There are 4 ways to turn a row about zero (a turn may also mirror it). The second row of each pair is the first, turned, with some noise. The first 36 pairs use one turn. New pairs use 2 turns, one after the other, and a turn may come again.
Known pairs, each followed by its turns in order:
[  0  29  16 -35  18   5  54   9]
[ -4  56  15  21  19 -10  37 -15]	Q271

[ 14  -3 -27  22 -11 -31  10 -34]
[ 50 -16 -14   8   5   9   5  20]	Q565

[ 15  16  -8  22 -21   1  -9 -25]
[-38  17 -10  11  18  -6  -3   2]	Q523

[-11 -39  14   0  36   3  -6   6]
[ -6  22   0 -28   0 -17  37 -18]	Q565

[-16 -27   1  14 -55  20  25 -14]
[ 28  20  30 -29 -10  -9 -41  29]	Q565

[ 28 -30 -11   5 -22   3  54 -15]
[26 27 14 -6 -8  8  8 60]	Q565

[ 13  -3 -26  -5 -34  -9 -21   0]
[-26   8 -20  -4   6  28  24  10]	Q523

[  5 -31 -49  61   1  23  -1  10]
[-42 -20 -62  15   2  38  -8  10]	Q425

[ -3  17   8  10   1 -21   6 -20]
[ 13   6   8 -27  16   0   3  -2]	Q271

[ -2 -11 -54  16   4  10   2  13]
[ -1 -44   8  21 -12  -8   7 -25]	Q271

[ -5  20 -19 -61   5  16  13  17]
[ 45 -14  -9 -12  28 -41  -1 -17]	Q425

[  0   2 -44  61 -22  35   5  -6]
[-49 -22   5 -17  53 -31   9  23]	Q523

[ 5 30  8 -2 -8  8 12  1]
[  1  -6 -10  31   6  -9  -1  -7]	Q523

[ 25   2   2   1 -16  20  42   2]
[-4  3 18 28 16 -2 32 25]	Q271

[  6   1   3 -10  -1   2  40 -25]
[ 11 -29  16  23  -9  -5  20  -7]	Q425

[-5 -1  0 -2 36  0 -6 56]
[ 46 -11   4 -23  -1 -18  33 -14]	Q523

[-10 -10   4   1 -14 -24  -6   1]
[ -5   2  15 -18   5  10   7  18]	Q425

[-61 -29 -11 -11  14 -15  24   7]
[-11 -39  -6 -22  -6 -37   5  48]	Q425

[  3 -18   1   3  32 -16   4   7]
[-30  -3   6  11  12 -19  -6  10]	Q425

[  0  -3 -45  12 -32  20  12  -1]
[-30 -24  -8  -4  28   6  15  34]	Q523

[  5 -30  17  -4  21  -4   9   1]
[ 24  16  -9  15  -3 -16 -15  10]	Q271

[ 42   4  25   2  -5   4  45 -16]
[  0  21   0  13 -39  34   8  39]	Q565

[ -1  -9 -44  -4  15   4   1  -5]
[  4   8  15 -10  13   6  16  37]	Q523

[  9   0  22  13 -11   4   4 -17]
[ 9  5  4 -8 14 13 -1 25]	Q271

[ 12 -36  20 -16  -9   2   3 -11]
[-19   1  12 -11  -3  -8  37 -15]	Q425

[ -5   9  23  10   3  18 -16  -7]
[ -4   8  -5  -1  12  26 -18   5]	Q271

[-11  23   6  20   0  35   2 -14]
[ 0 -4 11  7 22 42  0 -7]	Q271

[ -2 -41 -24   0  13 -45 -11  49]
[ -6 -22 -30   6 -18 -68 -19 -17]	Q271

[-24  18   4  61   4   1  -7   3]
[ 35  25  -7  23  -7  -5 -20 -44]	Q565

[ 19   4 -29   8 -33  53 -24 -61]
[ 22 -29 -25   3 -38 -55 -38  38]	Q565

[ 13  41 -51  18   1   0  17  14]
[  9   0  -8  61  31  -1 -12  16]	Q565

[ 28  -2 -42   6   3 -16  36 -36]
[  5 -30   1  53  27  20  25   8]	Q425

[ 40   0  18  -6   7 -25 -61  21]
[-31 -13 -62 -22   7  25   3 -22]	Q565

[ -8   0  -5  -9 -61  12  -9   4]
[-33 -31 -23   8  11  37   5  -7]	Q523

[-40  25 -19  59  -2   1  -4 -15]
[-44  -8  48   8  29 -28  13 -13]	Q523

[ 16 -37  56 -27 -44   4  -6   2]
[-14  12  34 -47 -16   3  45 -39]	Q425

New pairs, each followed by its turns in order:
[-31 -14  41  28  13 -51   3  -5]
[  0   6  20 -69 -28  -9 -23  -5]	Q425 Q425

[  4   5  -1  -1  -9 -10   0  -5]
[-3 -5  0 11 -5  2 -5  6]	Q565 Q271

[-15  14  16 -35  13  -6  18   5]
[  9  21 -30  -5 -16   8 -20  16]	Q523 Q565

[ 33  29  35 -44  12  -3  -6  -9]
[-30 -18  21  27 -13  23 -34 -32]	Q271 Q565

[ 0 12  5 -5 -9  1  4 30]
[-12 -22 -13 -16  -6  -7  11   4]	Q425 Q565

[-16  -4 -19  -4   1 -26  28  22]
[  9   7 -22  22 -16 -22 -28   2]	Q425 Q271

[  2   9 -27  26   0 -21 -28 -10]
[-11 -17   1 -48  -6  -5  14   8]	Q271 Q565

[ -1   9   4 -28  14   4  -9   3]
[ 14   4  25 -14   3  -3   5  -7]	Q565 Q565

[ -3  40 -23 -19   1   4  11   4]
[ -3  -7   0 -13  -2 -47   2   4]	Q523 Q523

[ 15   1   7  10  -6  47 -16 -10]
[-15   5 -32 -16 -30   2 -13 -20]	Q271 Q425

[ -5   4 -14   8  61  -7  53  17]
[ 28 -34 -36 -20   2 -27 -52   1]	Q425 Q271

[ 34  47 -47  15  28   1  13   3]
[ 13   4  18 -36 -57  24  23 -25]	Q271 Q565

[ 25  49  17  -9  -1 -47   7  21]
[-59  -6   1  26  -5 -33  11  24]	Q523 Q523

[ -1   3  22  -9  -7 -14  11  27]
[ 24  -4  -7 -12  -1   0  -8  29]	Q523 Q565

[-13  25   8  11  -2  18   2 -50]
[ 10   2 -12  13 -13 -25   6 -51]	Q271 Q425

[-11   6  -5  10 -13  53   3 -47]
[ 13 -10 -25 -31  19  48 -29  -2]	Q565 Q565

[-33 -26  36  -4   5  24  -2  -2]
[-11   3 -25 -31  -9 -14  41   9]	Q425 Q271

[-23 -53  61   1 -16 -10   0  18]
[ 34 -19  35 -51 -20 -29  28  13]	Q425 Q425

[ -7  -7   1  12   1   8 -36  -6]
[ 18  12   2  14 -10 -29   4  -1]	Q523 Q425

[ -8 -61  -4 -17 -11  18  -5  36]
[-39 -39  30  14  13  18  30 -22]	Q565 Q565

[43  9 50 -2 -2 -5 -2 -5]
[-19  10  11  36  -1  -6 -42 -27]	Q425 Q523

[ 39 -15 -10  14  10 -42   0 -14]
[  8  18 -27  -8 -47  14  11 -25]	Q271 Q523

[-12 -48 -27  28  15 -20  21  16]
[ 39  26 -15  37  -8 -37   5  15]	Q565 Q523

[ -3  18  -3  30  52 -19 -10 -20]
[ 11  31  24 -18 -26  17 -38  23]	Q271 Q271

[-61   1 -31  10  -7  -6 -26  -3]
[ 28 -26  12   4 -13 -13 -57 -17]	Q523 Q523

[ 45  -7   1  17 -22   2  -9   7]
[ -1 -14   3  -9 -22  -7  21 -40]	Q523 Q271

[ -3 -19  -5 -18 -12 -22   7 -37]
[-27  20   0 -23   4  12  11  29]	Q565 Q565

[-23  16 -36  -3  20  15   4  -2]
[ 30  17 -11  -1  -2  25  23 -20]	Q565 Q565

[  8  23 -20  61  44   7 -16   5]
[  1  -6 -34 -42 -43 -19  32 -28]	Q271 Q565

[ 29 -36 -12  -8   4   1   5  -5]
[-17 -17  -8 -10  16 -25  -5  28]	Q271 Q271

[  4   8 -17  10   1 -52 -21  19]
[ 2 13  1 -5 25  5 54  2]	Q523 Q271

[ 50  23 -13  10  14 -51   5  14]
[-12  21 -22   7 -36 -22  22 -51]	Q425 Q565

[  2 -61  -7 -14   5  -4 -27   5]
[ 36   6 -15 -21  13 -29  21 -35]	Q523 Q425

[  5 -31   7  17 -39 -11  61   7]
[ 10  -5  12  28  26 -67   7 -18]	Q271 Q271

[  3  -4 -20  16  24  48  11  12]
[-37   9 -13  21 -38  20   0   0]	Q271 Q425

[ -1   0  22  -4   5 -19  10  -5]
[-14 -13  -8  18   8  10   9  -1]	Q271 Q565

[ 14  -1 -25 -36   8 -24  17  46]
[ 42  42  23 -26 -20   0 -10   7]	Q425 Q523

[-61  -5  -5   0 -28  14   7  -4]
[-24   3   5 -25  38  10 -18  44]	Q425 Q565

[ -9   6   0 -21   1 -27  11  -4]
[  0 -22  11  14   1  20   3  14]	Q271 Q565

[-36  -1  11  -3  -4   0 -12  -3]
[  1 -12  17   8 -24  14  15 -12]	Q271 Q271

[  1 -22  30  12 -13  -3 -23 -11]
[-16 -33   1  -9   2  -4 -11  27]	Q565 Q565

[-28  13  18  32  61   0 -34 -12]
[-56  22  13  28 -18  -7 -28  41]	Q565 Q523

[ -3 -20  21   4 -10   9 -24  -9]
[ 37 -19   7  -6  -8  -1   1   2]	Q425 Q425

[  7  -5  -2   1   3 -14  10  22]
[ 16   8  16 -12  -3  10 -10  -9]	Q425 Q523

[-7  5 21 23 52 -5  6  3]
[-13  36 -17  22 -34   0  -3 -22]	Q523 Q523

[ 14 -16 -23   3   7   8  -7  -4]
[ -1 -15 -19  16   1  -4  -9  14]	Q425 Q425

[ -1   2   7   2  20  20  39 -23]
[-28 -13  10  -1  -8  38  14  15]	Q425 Q425

[ 17   6  12 -28  12  29  16 -14]
[ -7   8 -47   6  13  -8  -4  -6]	Q523 Q565

